The rows come from 4 hidden closed curves, with some noise, and rows from the same curve form a group. Each curve winds through 6 dimensions. The rows are also pushed far along 4 directions, which tell nothing about the answers.
In the rows, zero is written as 128.
Some rows, each with its group after it:
[129 159 126 144 130 106 118 174 124 120 100 164 162 185  98 120 121]
j120
[151 168 110 168 141 158 176 127  91 119 119 158 100 100 123 162 116]
j337
[123 102 199 176 141 144 189 143 134 116 144 128 138 103 104 195 130]
j337
[107 131 185 155 133 157 193 165 161 133 146 118 136 113  70 190 137]
j259
[131  76 148  86 134 133 116  90 139  89 150 116 105 112 125 196 152]
j259
[146 124 145 147 130 122 157 157 106 104 107 180 149 144 123 153 124]
j120
[129 127 134 152  83 129 154 156 140 161 125 147 141 140 140  70 115]
j731
[120  85 152 103 144 123 100 125 141 104 153 103 125 132 102 186 152]
j259
[139 158 106  98 149 143 128 121 106 137 134 142 113 105 124 204 132]
j337
[139 134 111 107 158 126 116 146 106 102 118 150 117 151  76 209 150]
j120
[124 104 149 119 123 146 151 122 144 151 168 106 106  80 122 170 140]
j120
[125 109 105 123 115 101  61 129 131 106 107 121 147 199 137  53 128]
j120
[111 108 189 161 118 123 139 190 150 147 144 122 152 142  69 175 134]
j120
[141 124  79  98 127 119 108  74 109 118 110 129 108 125 183  74 128]
j259
[127 123 136 108 141  95 122 153 155  85 134 152 137 166  64 152 153]
j259
[118 116 134 147 110 126 100 131 126 175 134  91 121 110 146  98 116]
j337
[155 181  74 139 123 153 110 136  71 144  96 168 123 145 154 141 104]
j337
[127 154 124 108 160 160 176 122 123 129 137 126 111  89 108 196 141]
j337
[133 124 123 108 146 111 133 129 138  69 117 154 132 163  95 138 148]
j120
[123 119 135 153 105 110 113 176 137 109  97 149 157 202  97  76 128]
j337
[121 102 177 160 127 134 135 152 134 127 143 124 161 136 128 147 121]
j120
[122  86 131 114 144 105 117 127 137  75 113 119 128 166  92 115 158]
j259
[ 98  92 171 119 107 127 142 111 191 154 177  70 111  94 107 120 144]
j731
[109  71 137  67 127  99  86  96 158 123 136  85 110 133 110 146 164]
j120
[149 176  80 147 147 142 121 159  80 110  88 175 152 187 129 119 117]
j259
[105 101 176 111 105 138 157 105 179 154 157  90 110  82 120 155 136]
j259
[166 137  81 121 144 144 125 121  79  86 113 179 105 148 125 181 138]
j731
[141 128 151 132 148 143 161 146 117  90 132 169 140 132 106 207 134]
j337
[138 122  79  78 152 132 122  97 103 117 108 121  82 117 114 169 159]
j120
[142 164  61 104 115 132 102  92 123 140 134 132 105 122 170  61 117]
j337
[109 128 183 156 116 106 171 179 155 141 109 140 162 144  88 125 126]
j120
[130 132 130 152 112 156 162 118 115 200 148 109 118  76 172 121 112]
j731
[135 119  94  54 139 129  88  70 140  86 147 124 101 122 141 155 145]
j731
[141 143  85 135 140 134  97 116  93 138 124 126 140 138 180  80 113]
j259
[132 127 159 156 136 147 196 137 115 121 118 148 140 103 140 147 121]
j120
[123  73 141  84 121  73  60 129 164  89 148 123 129 166  91 129 155]
j259
[133 150 102 148 107 104 123 189 103 129  57 173 155 198 108  60 120]
j731
[128 139 151 140 120 159 183 123 126 147 126 130 111  84 126 175 123]
j259
[128 120 101  48 152 122 128  72 143 122 148 112  89  89 126 177 161]
j731
[106 111 178 128 109 151 164 122 179 142 162  96 119 100 103 160 136]
j337
[135 119 105 154  93 101  76 120 126 148 132 117 115 137 157  42 110]
j337
[144 147  99 126 107 151 163 123 115 147 122 156 116 117 155 109 121]
j731
[134 120  94 134  92 106  65 145 122 127 108 137 144 189 150  30 115]
j337
[151 150 110 145 137 136 125 150 104 100 128 170 118 152  99 178 128]
j731
[125 123 123 112 141  93 103 159 115  99  81 150 157 176 108 116 134]
j731
[103 118 185 158 117 140 163 163 149 165 135  98 131 104  90 166 128]
j259
[124 123 155 155 125 130 143 118 135 169 165 101 119  69 148 133 113]
j337
[130  73 120  81 130  87  79  87 137  99 133 110 102 123 134 118 151]
j259
[135 159 127 142 132 149 178 160 108 148 108 157 119 121  95 185 131]
j731
[127  95 120  64 133  73  57 117 159  83 144 133 123 168  88 152 158]
j731
[134 125  62  50 161 139 108  53 129  89 135 104  75 113 130 142 164]
j120
[160 141  77 115 153 114 124 122  91 110 125 170 103 136 114 161 143]
j731

New rows, each followed by its group:
[106 116 149 118 107 129 101 130 150 155 128  95 139 129 134 119 121]
j731
[126 136 128 149  78 127 138 136 156 186 158 126 133 113 161  47 106]
j731
[117  85 175 125 125 100 111 145 158  96 144 125 153 149 105 132 137]
j731
[119 135 161 133 149 154 158 150 136 134 149 118 127 106  85 219 137]
j259
[113 136 176 128 136 133 179 155 162 121 146 136 135 107  75 189 137]
j731
[ 94 105 161 123  89 131 127 127 171 167 129  79 144 118 151  59 118]
j731
[141 103 122 124 156  93 122 129 118  58 116 148  98 151  61 168 159]
j337
[147 137 142 133 140 143 178 141 104 127 130 170 128  95 127 200 127]
j120
[143 121  93 106 149 115 125 126 115  69 109 153 105 161  84 140 157]
j731
[114 110 180 135 133 142 167 135 150 122 145 115 144  98 125 155 128]
j731
[117 116 157 126 127 129 163 119 156 138 151 106 110  80 113 144 136]
j259
[137 130 153 147 125 133 164 153 116 109 106 171 151 143 126 151 120]
j120
[129 130 158 144 130 147 185 147 144 131 153 138 111 105  77 198 144]
j731
[127  92 134 131 134  96 114 118 140  96 133 115 101 131  92 119 148]
j337
[139 130 100 110 155 138 138  57 116 123 152 106  84  68 165 137 134]
j337
[130  98 119 143 112 123  88 134 120 132 134 113 136 151 150  73 124]
j120
[117 115 158 155 111 153 176 131 155 149 154 107 120  97 125 115 127]
j731
[137 158  55  75 157 134  87  80 107 103 114 120  91 128 133 137 141]
j731
[132 165 156 226  97 148 180 183 119 165 120 151 144 123 124  90  90]
j337
[115  63 161  92 148  97 117  94 152  83 136 105 136 134 128 137 156]
j120
[139 150  91 104 121 120 125 127 120 130 110 154 114 138 124 118 131]
j120
[148 167 112 164 130 162 155 133  86 135 107 161 135 130 160 139 104]
j337
[112 111 160 146  86 127 156 162 153 171 121 122 144 133 124  88 124]
j731
[123 121 172 209  80 132 128 165 129 182 136 120 157 127 161  67  85]
j337
[ 99  77 214 171 124 116 160 156 165 138 147  92 153 120  98 136 135]
j337
[154 202  55 115 147 163 135 117  76 110  88 172 117 128 158 131 111]
j731
[146 171  66 108 129 151 147 108  99 125 101 157 111 121 159  99 122]
j731
[127 131 105 119  98  88  72 120 151 144 138 126 130 153 143  51 118]
j337
[130 147 102 117 127 145 161 111 117 147 110 125 105 100 140 118 132]
j120
[137  94 137 124 135  69  74 159 137  82 137 155 141 186  74 141 147]
j731
[128  98 161 118 154 100 127 134 138 104 150 125 117 110  77 201 152]
j337
[116 136 134 131 111 126 101 152 128 149 105 120 146 150 129 114 114]
j731
[142 101 139 126 157 141 178 136 103  72 104 157 114 130  91 201 155]
j120
[132 144  83 149 118  96  82 154 104 144  89 128 123 168 118  47 120]
j337
[161 172  85 127 160 153 137 124  70  96 105 178 126 125 150 172 117]
j731
[127 171  86 120 140 156 134  90 103 167 110 110 121 101 184 101 111]
j120
[107  76 178 132  99 121 119 110 177 139 161  87 140 126 143 102 129]
j337
[118 113 150 125 130 140 125 130 144 115 135 116 136 146 109 159 136]
j120
[111  98 129 104  88  97  69 113 174 148 149  89 116 144 123  73 134]
j337
[116 136 140 143 124 141 124 107 144 159 163  90 132  86 168  93 108]
j731
[140 154 137 205  89 134 143 189 119 171 132 162 147 152 120  89  97]
j731
[110  78 160 111 102 121  88  98 184 131 185  75 116 115 130 112 136]
j731
[103  95 209 168 106 111 185 195 168 130 117 130 154 146  57 136 139]
j120
[137 149 157 150 120 177 214 160 110 159 121 163 125  96 112 222 124]
j731
[121 128 150 180  75 120 113 149 149 178 145 113 135 126 144  59  98]
j337
[126 110 166 130 121  91 137 176 142  88  95 174 159 186  71 154 142]
j120
[124 146 104 120 105 136 104 116 134 168 133 106 110 120 143  99 119]
j337
[113 123 146 114 116 179 159 102 151 149 152  94 119  95 149 151 128]
j337
[122 103 102 126 122 130 102  96 133 121 132  90 122 138 164  40 130]
j120
[126 157 125 146 110 166 138 161 111 172 121 130 142 124 144 133 107]
j337
[133 100 109 127 121  80  86 122 140  88 120 129 109 168 100  73 145]
j337
[129 127 156 127 156 173 169 127 126 106 149 133 136 117 116 221 139]
j259
[131 100 105  75 117  80  58 135 152  84 129 141 119 184  81 118 155]
j337
[124  91 131 101 107  78  63 157 146  84  99 147 152 211  95  94 142]
j731
[126 101 144  92 156  83 130 166 126  71  86 163 145 176  55 180 165]
j731
[119 173 144 160 125 160 159 170 109 160  97 135 147 123 119 155 105]
j731
[133 145 138 180  94 146 133 176 114 154 115 150 156 152 141  91  98]
j337
[117  81 127 105  89  76  62 131 168 144 144 106 125 170 110  72 145]
j731
[128  99 153  83 145 142 135  97 132 112 148 123 122  94 138 213 143]
j731
[136 118 132 129 144 144 130 139 111 126 141 130 120 119 110 190 138]
j120
[143 121 106 125 164 105 118 146  93  79  95 158 139 168 105 134 144]
j337
[130 121 141 162 120  89 125 170 108 133  87 154 155 162 119  92 118]
j259
[108  95 156 110 127 139 141  96 147 146 136  80 111  93 134 153 143]
j259
[138 104 129 129 139 127 122 153 117  70 110 153 129 178  82 163 148]
j120
[118 116 133  88 131 139 148 116 140 117 114 119 117 119 116 155 148]
j731
[139 167  74 107 155 149 127 113 100 117 107 141 121 147 132 139 134]
j259
[153 184  79 162 149 129 148 161  71 136  91 175 129 140 120 124 117]
j731
[133 142  85 117 114 148 112 109 117 132 112 125 122 148 162  75 121]
j337
